The first 4 rows are patterns. Each new row is the sum of 2 different patterns, raised or lowered, with some noise. Before adding, each is slid sideways (what falls off one end comes back at the other) and multiplied by a number that may be negative. Names go in the order of the patterns.
In the rows, zero is written as 128.
Some rows, each with the names of its patterns after it:
[137 109 150 119 132 143 103 121 157 110 146 153 129 117 155 112 156 124
 124 150  95 119  97 141 143 132 135 117 150 110 130 162 110]
D
[111 121 158 109 123 133  99 151 108 146 104 159 153 119 122 143 126 151
 113  95  95 140 127 118 132 110 151 143 157 143 156 148 127]
R
[107 127 148 125 127 157 160  95 107  94 154 156 124 149 158 148  97 145
 131 127 108 158 147 151 112 118  98 103 129 153 132 145 141]
J
[ 96 157 147 101 150 114 124 151 103 126  93 126 121 130 153 121 110 153
 151 136 159  93 103 142 154 135 140 115 146 143 106 146 138]
P

New rows. What belongs after each?
[168 164 155 157 183 123 144 128 175 174 179 178 152 157 147 151 171 162
 164 138 173 156 145 148 164 167 194 134 152 175 147 136 162]
D J
[153 160 152 124 193 184 184 189 156 155 162 156 151 189 126 162 168 109
 187 141 148 151 197 158 160 137 165 167 156 139  98 120 160]
R P
[ 97 112 120 136 103 122  93 100 109 136  80 106  68 122 115  88 143 110
 152 109 116 118 123 132  93 119 107 101 116 100 132  76 133]
D R
[160 111 151 144 133 155 160 118 162 144 116 129 152 156 153 130 130 149
 130 113 140 160 132 162 133 165 105 142 121 159 161 155 160]
D J
[127  74 144 135  79 115 123  76 145 108  55  96 102 100 115  85  88  92
 114 120 117 146 114  88 111 116 133 114  70  87  94 144  95]
R P
[107 168 159 116 158 119 150 178 149 135 121 148 136 157 144 129 113 151
 139 135 163 129 132 133 171 150 147 153 140 165 117 168 130]
R P
[106 141 101 166 145 127 160 127 137  93 150 143 135 126 142 158 133 126
 151 104 124 119 162 130 145 149 102 129 164 118 144 165 152]
D J
[131 137 114 106 162 112 141 137 180 118 104  94 163 152 142 135 130 121
 110 142 124 131  97 172 157 169 126 140 118 106 117 146 153]
R J
[149  94 117 147  93 129 156  94 144 135  85 128 157 177 158 114 105 109
 119 122  89 133 109  99 162 168  93  90 104 131 150 137 136]
J P
[196 203 137 138 185 129 190 120 128 139 102 111  99 160 178 156 125 156
 173 126 179 156 151 139 153 137 116 161 167 110 144 152 147]
D R
[ 84  91 140 117 120  74  95  92  80  77  66 141  74 109  86 135  90  78
  78 123 107 140 112  78  59 105  84  84 120  89  97 113 119]
R J
[149 203 172 201 160 138 132 139 187 116 162 155  97 188 125 183 111 186
 172 131 163 171 127 187 125 101 118 171 129 154 133 137 178]
D R
[159 127 153 144 126 132 167 136 165 130 106 131 128 118 168 129 146 159
 103 133 127 131 130 158 175 105 108 124 170 163 152 128 142]
J P
[122 112 138 101 142 141 151 103 161 156 104 104 177 153 183 103  87 115
 128 110 111 167 108 152 149 176 123 141 132 150 133 158 180]
R J
[132  76 151 121 124 114  98 128 106 125  87 112 112  90 113  88 123  71
 141 121  88 117 112  77 135  84  78 123 108  79 146  67 102]
D P
[135 180 136 149 161 156 175 149 158 144 149 162 172 204 132 162 125 127
 182 153 134 183 122 167 223 167 133 187 152 170 184 118 170]
R P
[137 151  94 160 117 116 150 119 135 163 177  98 133 115 121 160  90 147
 101  97 143 125 170 105 125 147 136 161 162  76 128 126 129]
D P
[158 180 170 129 146 170 156 149 177 144 148 176 174 177 145 166 140 152
 192 150 121 170 126 159 174 161 120 169 129 172 153 133 202]
D P
[156  90 136 160 173 126 133  99 127 146 133 150 155 117 141 148 126 149
 122 152 175  87 115  79 152 149 132 169 151 134 127 166 142]
J P
[109 118 112 134 129 120 129 124 114 139 134 123 132 141 110 152 119 131
 138 125 158 109 125 106 122 141 139 117 107 137 100 146 162]
D P
[148  94 109 114 145 120 106 119  69  90 141 112 131 147 122  88 139 109
 137 107 128 153  60  92  61 142 146 114 131 123 147  75 125]
D J
[181 149 140 144 144 166 169 153 110 108 153 139 145 135 144 163 137 180
 152 180 148 150 129 130 186 133 124 161 111 149 128 169 108]
D R
[107 137 143 128 141 111 158 134 120 185 132 154 147 117 147 139 136 140
 156 161 118 160 134 140 130 160 122 117 157 128 141 170 120]
D P
[107 129 120 133 130  96 149 116 133 148  84 154 105 157  84 108 130 122
 128 131  88 149 143 138 114 133 118 132 124 108 115  86 134]
D R
[102 144 118 101  93 119 135 152  78  79 113  78 122 122 126  85 107 107
 139  80  90 117 113 115 160 111 100 118  97 115 110 113 135]
J P
[ 85  53 115  94 106 117  89 114 108 143  86  84 118 117  84  62  89 117
  90 112 106 142  95  83 108  88 121  90  96 129 102  64  91]
D J
[114 116 150 148 189 130 159 134 120 149 106 128  90 134 106  89 149 143
 157  88 158 134 116 181 117 130 131 142  85 110 152 120 132]
D R
[ 91 103  75 127  81  83 124  84  91 101  97  61 120 126  67 109  85 101
 120  69 104  83 133  88  79  99  80 125  90 136 108  89 129]
D R
[166 180 138 167 136 129 148 140 143 145 156 122 111 148 152 145 138 168
 138 148 179 102 143 160 189 147 104 136 159 117 126 113 190]
R J
[186 160 189 156 141 198 166 202 130 135 136 143 149 126 180 171 134 155
 168 182 137 190 139 162 170 186 112 159 151 143 149 172 119]
D R
[149 154 171 169 161 192 133 171 175 119 192 152 144 166 199 153 172 143
 168 177 154 145 106 133 162 162 173 157 130 198 191 187 198]
R P
[150 137 125 100 140 148 126 135 144 169 121 137 120 169 165 131 141 151
 166 102 143 139 118 135 143 158 137 141 141 109 114 142 151]
R J
[ 95 100 105 106  88  91 116 116 120 144  41  56  88 137 119 102  95 131
 122  54 122 106  64 110 132  81 131  72  85  98  55  93  76]
J P
[152 140 121 121 107 169 156 130 130 130 149 158 148 141 169 143 136 153
 122 147 149 128 153 130 140 146 154 153 161 161 135 124 156]
R P
[136 135 103  76 116 115  73  99 129 109 104 116 138  71  90 108 115 132
 155 135 104 106 101 113  97 129 125  74 109  94  95  93 144]
D J
[173  91 149  98 145 133 113 140  79 118 150 111 160 146 117 133 169 116
 176  98 104 157 111 123 102 130 154 139 119 126 155  86 147]
D P
[128 143 135 116 149 179 154 155 166 173 127 124 127 177 143 165 168 128
 145 133 147 124 181 163 129 146 157 128 140 161 141 150 135]
R J
[ 93  90  91  83 104 123 130  85  78  93  90 112  77 103 110  71 106 112
  96  78 119  85  99 117  92  96 111 108  88 103 105  71 113]
D P
[ 73 150 106  97 117 109 106 131 129 117 124 149 131 131  71  96  72  91
 105  95 100 133 122  63 108 145 127 171  72 110 100 120  58]
R J
[ 75  55 113 110  64  57  88  92 111  60  92 119  74 101 112  77  66 134
  56  95 104  75 112  98 115 106 119 111  64 102 116  67  82]
R P
[147 182 119 139 137 147 145 138 176 116 168 119 135 125 184 140 111 127
 126 170 184 114  86 104 141 150 114 131 144 146 146 197 128]
R P
[146 139 187 147  95 158 156 120 139 149 165 169 112 162 125 148 133 155
 145 154 165 105 159 161 112 157 161 189  96 132 110 155 190]
D J
[189 155 145 133 192 157 205 176 154 155 133 139 126 184 171 148 166 153
 154 120 189 202 174 145 122 179 135 139 154 167 142 179 147]
D J
[129 162 159 152 142 185 128 128 147 147 184 130 181 144 140 133 164 135
 148 115 180 188 191 125 141 136 126 162 145 136 134 143 109]
R J
[164 150 136 139 161 175 147 155 144 129 180 136 163 150 192 150 133 126
 177 167 166 153 144 139 141 161 146 153 128 185 172 186 153]
R J
[141  99 197 195 139 164 190 168 133 154 128 124 137 177 161 175 120 155
 129 145 162 193 166 166 150 123 169 154 144 151 156 196 103]
R J
[140 155 154 104 146 182 109 135 156 116 168 187 119 141 136 132 172 104
 126 142 137 146 178 123 119 185 111 159 173 110 175 133 193]
D P
[104 116  87 106 131 111  67  84  61 140 135  92 104 120 110  87 103  96
 114  79 118 133 103  80 109  70  92 106 108 118 114 130  87]
J P
[124 129  85 111 110 116 155 159 103 109 139 100 146  89  97 100  80  83
  75 122 139 122  90 126 132  98 143 112 122 103 124  98  85]
D R
[116 145  75 118 140 107 122 113  99 146 128 144  88 119 122 118 150  96
  98 113 122 103 124  99 118 133 113 140 131 107 154 111 120]
R P
[124 114  96  90 113 111  84 100 136  83 114 121  92  99 121 114 128 132
  87 123 111 135 120 106 121  92  99 136  88 105  93  93 137]
D P
[100  82 137 107 140  83  70  78 105 110  78 118  89  91 126 113 127 103
 121  97  80 115 127  67 114  91  64 116  98  93  98 102 122]
D R
[ 70  52  94 102 123 103 125  92  64 116  90  61 128  82  58  98 108  49
  84  99 117 129  57 104 107 107  60  68 119  77 104  80 129]
D J
[128 113 153  84 116 117 135 119 115 128 146 173 146 108 126 131 130 128
 120 113  82 126  98 122 114 146 131  93 159 134 105 161  96]
D R
[159 202 188 129 178 153 137 170 156 129 158 129 149 153 144 200 174 170
 161 151 155 174 157 155 167 175 114 163 159 182 133 170 144]
D R
[ 94  81 116  85 125 102  85 119  89 102  75 119  82  84 118  86  86 101
  93  65 112 117  70 106  82  98 112  71 105  86 126  86  80]
D R
[121 112 119  76  97 136 132 127 128  93 124 133  94 125 136 109 116 116
  77 141 118 109 140 112 122  73 119 110 116 119 123 110 142]
J P
